The rows of a group lie close to one hidden flat surface of 12 dimensions, which may be shifted away from zero. Surfaces can cross.
In the rows, zero is written as 100.
Known rows, each followed by its group:
 82  93  96  94  97 105  77 100 105 100  91  79  97  94  89  86 131 107  82  79 102 -> j_944
128  84  74 106 114 114 115 104 117 106 101  71  97 123 125 113  94 104 103 114  96 -> j_405
 85  80  90 111 106 109  71 119  86 106 128  96  95  75  90 128  93 115  80 114 117 -> j_405
 98 116  85 111 122  99 114  88 103 104 106 123  79 104  85  88 123  99 105  92 127 -> j_944
119  99  98  98  78 107 115  99 110  78 102  86  98  95 121  86 112 112  95 102  74 -> j_944
102 103 100 108 108 114 102  82 103 103 112 108  91 107 107  95  97 132 103 130  96 -> j_405
117 123  78  93  95  97  91  99  89  89 105 107  80 101  84 102  95  96  90 102  81 -> j_944
 98 107  88 123 124 107 102  99  96 100  85  71  94 132 104  86  80  82  91 100 114 -> j_170
103 106  96 126 122 100 103 105  79 108  89 136  91 121 109 105  81 104 110 135 106 -> j_944
 95 110  97  86  77 116 104  72  89 100  83  86  76 110  90  89 109  80 104 120  91 -> j_170
 85 110  95 115 107 114  89 109 103 102 115  90  90  96  90  95  83  86  92 102  98 -> j_414
 98  97 133  99  92 102  91  88 104 107 120 119  92  74 101  85  96 108  86 100  83 -> j_405
112 112  89  92 113  92 101  89  94 103  93 109  94 117 101 101 112  98 108  90 107 -> j_414
 76  71 111 103  93 109  80 103 110  99 133  85  94  68 103 119 104 111  85  98 106 -> j_414
114  83  99 103 109  93 126 111 104 109  95 105  99  87 132 104 118  92 105 113 111 -> j_170
 96 105  98  97 108  82  96 122 123 110  97  94 113  60  86  77  90 120  68 109  82 -> j_414
110 109  78  93  88  87  97  82 103  73 117 125  73 104  81 129  97 111 103  94  89 -> j_405
109  98  81 115 113  94 123  99 104  90  85  94  80 109 128  90 123  92  97 109 108 -> j_170
 90  91  90  91 121  84  85  91 109 112 107  87  94  94 108 124  89 101  96 111 111 -> j_414
101 103 106 111 107 104 119  85 103  86 122  82  84  97 125  93 111  81 102  81 122 -> j_170
 80 112 104  86  81 104  72  99  99  86 103  95  99  97  92  98 116  97 102  75  84 -> j_414
 75  69 126 120 108  98 115 104 118 125  88 140  92  94  86 103 106  78 108  97 118 -> j_944
107 116 116  81  89  80 112  98 112 100  89 106 120 106  96 104  60  78 114  93  76 -> j_170
105  85 122  95  95 117  99  62 135 105 111  78  83 105 111  76 108 118  85  93  74 -> j_405
123  99  73 108 125 109 102  98 109 105 102  91  89 126 107 104 107 104 100  95 106 -> j_405
 81 108  65  97 131  96  86 128 129 114  98  81 116  95  91 104 109 110 100  93 112 -> j_944
106 103 110  75  98  76 109  74  76 101  92  86  96  89 106 103 107  79  97  92 129 -> j_170
105 106 103 118 116 113  77 117  85 105 114  94  90 107 113  96  90  70  88  82  96 -> j_414
 78  81 124 105  67 102  87  89  99  76  87 115 111 116  92 103 107 133 107  91  83 -> j_405
104 122  61  92 113 102 105 109 111 108  85  92  85 104  97  93 113  87 103 116  93 -> j_405
102  89 118  95  84 120  78  90  91 101 121  88 113 107  89 111  78 120  97  96  93 -> j_170
113  97 122 112 101  84 116  90 118  82 105  86 110 104 109  83  75 101  85  73  93 -> j_944
 89 131  86 100  99 105  68 124  95  84  91  78 110 104 103  76 104  97  89  84  72 -> j_414
 98  93  74 105  91 112  84 124 112  87  87  77 105 124  93 113  90  99  99  93  76 -> j_405
 93  95  92  77  96  92  75 100 100 111 114 111  82  73  94 127 113  94  95 104  94 -> j_414
101 118 114  93 103 121  78  87 118 112 116 105 118 116  84  80  92 132 107  87  77 -> j_405
 88  68 118 108  72 107 102  89 118  79  81  79 103 125 109 106  92 108 100  96  78 -> j_405
102 106  99 101 101 100 111  69  94  86  94  98  96 128 111  96 106 117 115 105 108 -> j_944
 92 113 101  94  99 126  94 103 108 120 115 121 103 100  73  99  95  99 120 104  92 -> j_405
 89  78 104  98 111 103  78 108  92 114 113  99 100  93 125 134  92 100 106 122 103 -> j_414
116 100 100 106  95 113  75 110  86 100  91 100  98 130 106 106  83  91  98 100  69 -> j_944
 96 100  76 103 122 102 126 105 124 117 106 123  87  98  88 112 117  87 123 104 124 -> j_944
 83  94 105 104 100  95  79  90 118 102 135 113  68  65  75 111  81 105  70 103  88 -> j_414
 99 104  80 101 112  95  77 104 101 102  96 109  73  96 120 105 112 111  88 127  76 -> j_414
103  79  84  95  96  98 120  72 137  85 126  97  82 116  86 139  96 101 115  74 115 -> j_170
 72  89 122 108 116 108  87 101 125 114 109  96 115 102 101  91 107 102 106  72 107 -> j_414
 82  93  97 113 109 110  82 111  92 116  75 122  97 108  78  82 134 110  94  98 110 -> j_170
115  98 109 114 103 115 145 103  92 107 107 115 100  89 120  86 116  90 117 118 124 -> j_944
102  96  88 117 112 122 123 122  94 121  92  97 106  99 107  93 101  89 111 133 118 -> j_414
106  81  87 113 100 121 107 108 105  94 115  64  98 106 119 114  90 101  98 113 103 -> j_170
112 100  70 108 119  77  94 119 105  87  89  93 111 114  99 112  95 120  88  86 105 -> j_170
102  85  93 113  91 102 121 104 125  89  81 104  97 126  94 106  95  87 112  90  87 -> j_170
 89 116  98  74 103  93  79  67  72 109 101  72  91  89  94  98 103 106  87 120 121 -> j_170
104  89 111 102  97 112 100  83 112  98  93  97 111 128 109  89 113 131 111  92  91 -> j_405
 69  83  98 111 105  84 106 104 102 104  76  89  91  76 100  90 113 103  80 129 120 -> j_944
120 104 108 104  96 102 122 102  83  97 121 105  94  66  99  82 117  94  85  92 123 -> j_944

New rows. What belongs after each?
109 107 123  90  92 106 104  94  98 111 111 108 109 101  96 100  79  77 112  91  91 -> j_170
 99 117  90  61  91  86  86  91 122 101 101  88 105  77  92  94 113 117  95  94  76 -> j_405
 87  86 111 101  96 119 122 124  99 127 100  90 127  82  88  99  93  73 114 105 128 -> j_414
113 101  95 112 107  81  98  90  73  95 102 122  70  95  89 110  82  96  76 116 108 -> j_944
113  77  87 108 119 107 103 106  92 129  82 119  87 103 112 101 129 117  96 134 112 -> j_170
 79 117 103  93 100  75  86 109  89  86  83  93 114  85  99  82 116 103  89  81 107 -> j_170
125 107  88  97 117 110 116  88 118 113 113  99  96 116 107 104  86 100 113 107  97 -> j_405
 91  98 106 103 110 100  61 111  78  99 107 100 126  97 103 101 111 148  89  92 111 -> j_944
103  92  92  87  90 104  79 123  97  99 118  83 127  86  90 125  87 118  97  95  96 -> j_170
 87 101 113 110 118 104  78  64  86 104 101 101  89 124  84  86 104 121  89  89 122 -> j_170
 82 104  81 101  95 110  73 121  95  91  99  67 116 100  84 102  93 113  88  99  97 -> j_170
100 133 115  95 101 105  87  85  92  98 117 108  98 101  92  83  89  92 101  84  91 -> j_170
 87 100  86  96 107  98  89 114  99  95 104  54 118  93 109 107  96 100  93  97 115 -> j_414
 99 103  92  80  76 121 103 104 125 111 109 108  84  79  86  97 115  87 108 110  64 -> j_405
 78 104  78 129 123 130  85 105 125 107 124 111  63  98  97  88 125 110  93 107  96 -> j_414
 86 114  72  87 125  89  89 112 124 119 108  92 107  80  80 104  98 112  96 104 108 -> j_414
118  86  94 108 105  98  99 119  85 100  92 111 105 104 105 103 121 108  94  87 108 -> j_170
 89 111 102 101 113  90 100  79 121 110 102 124  77 100  77  94  89  98  95 103  96 -> j_414
 95 113 107 105  82 119 101 101 112  91 102 107  96 108  98  83  98  93 108  99  69 -> j_170
 74  78 105 115 125 101  68 120 111 114  87  98 126 121 107 106 100 128 103  95 103 -> j_944
111  85  99  76 104  74  91  97  91 115  82 110  91  91 130 124 109  99  99 127  90 -> j_414
 65  80 118 118  88 126  93 113 108 102  96  98 105  97  95  83 125  98 102  88 104 -> j_170
117  90  76 112 111  97 110 131 110 104  87 115 105 114  93 111 109  86 106  81 104 -> j_170
 68  97  76  91  81  97  88  99  98  87  62  74  91  97  87  92 130 114  90 122  97 -> j_170
 88 104 113  92  85 108 113  84 109 109  80  93  97 119  83  95  76  65 115 105  90 -> j_170
104  75  90 101  81 119  98 106 112  93 104 100  91 111  94 121 113 103 106  91  89 -> j_405
 94  87 110  99  81 131  93 141 100 122  93 118 124  96  89  99 118  80 121  88  85 -> j_405
116 121 105  86  83  81 111  97  97  90  70 101 104  95  86  63 111  93  85  84  82 -> j_414
 99  90 135 118  82 100 109  85  89  78  82  91 110 122 124  79  88 110  96 101  87 -> j_414
100 107  90 110  81  80  88  93  92  56  97 124  87 114  94 118  89 127  95  99  76 -> j_405
 90  65 103  97  89  93 113  74 119  98  90 112  69 105  96 121 118  92 102  99 106 -> j_944
 72  75 122 115  80 102 107  90 103  91  86  95  93 109  97 108  76  83 102 114  98 -> j_405
 92  82 106 103  92 103 114 101 106  98  89  91 103 110  92 106 105  73 107  79 116 -> j_170
122  86  94  90 127  82 108  89  97 114  98  90 100 104 118 111 121  96  99  79 134 -> j_414
108  64 111  96  99 101  96  84 100 105 120 106 106 103  91 131 106 121 102  81 126 -> j_170
 75  89  91 102 101  93  99  83 116  86 100  85  89 104  90 108 117 109  99  84 123 -> j_170
 96 112  74  71  77  98  85  91  83  86 100  71  90  86  88 110 115 107  91 112  99 -> j_170
119  89 102  94 103  87 121 111  94 107 100 105 114  90 125 117  91 100 108 119 107 -> j_405
 89  78  91 116 113 118 105  83 129 101 116  89  84 114 105 113  98 122 104 115 106 -> j_170
 98 118  71  91 127  81  78 106 106 108  99  83  87  95  82  99 101  80  79  75 111 -> j_405
116 113 100  99 107 114  98  96  82 101 110 103 116 123 109 101 103 113 120  93 108 -> j_944
110  92 117  85  85  77 104  99  87 105  62 123 114 102 102  95 107 105 101 108  88 -> j_170
 98  84 110 120  95 111 105  79 132  90  92 119  92 141  90 100  83 125 109 100  72 -> j_170
 76  96 116 105  96 100  96 115 109 112  97  85 109  78  94  94  67  82  88 115  92 -> j_414
 59  96  84  92  94 109 101 105 131  96 119  71  95  73  94 112 114  95 108 103 110 -> j_170
 97 113  80  80 107  86  65 107 104  92 116  92 112  89  99 113 110 134  94  87  93 -> j_414
111  73 105  99  75  98 125  81  92  80  80  90  85 106 125 101 126 101  99 109 101 -> j_170
105 127  61  94 108  92  96 117  98  91 108  68 103  81  79  95  91 106  80 104 106 -> j_414
111  89  87 103  92 118 106 122  85 111 102  95  80  78 110  98 127  74  89 117 102 -> j_414
 85  93  89 100 100 124 102 103 136 107 132  81  99  95  95 120  78 101 114 112  92 -> j_170
117  96 130 110 105  99  85 111  87 107 100 116 106 100 116  84  95  88  85  78  83 -> j_414
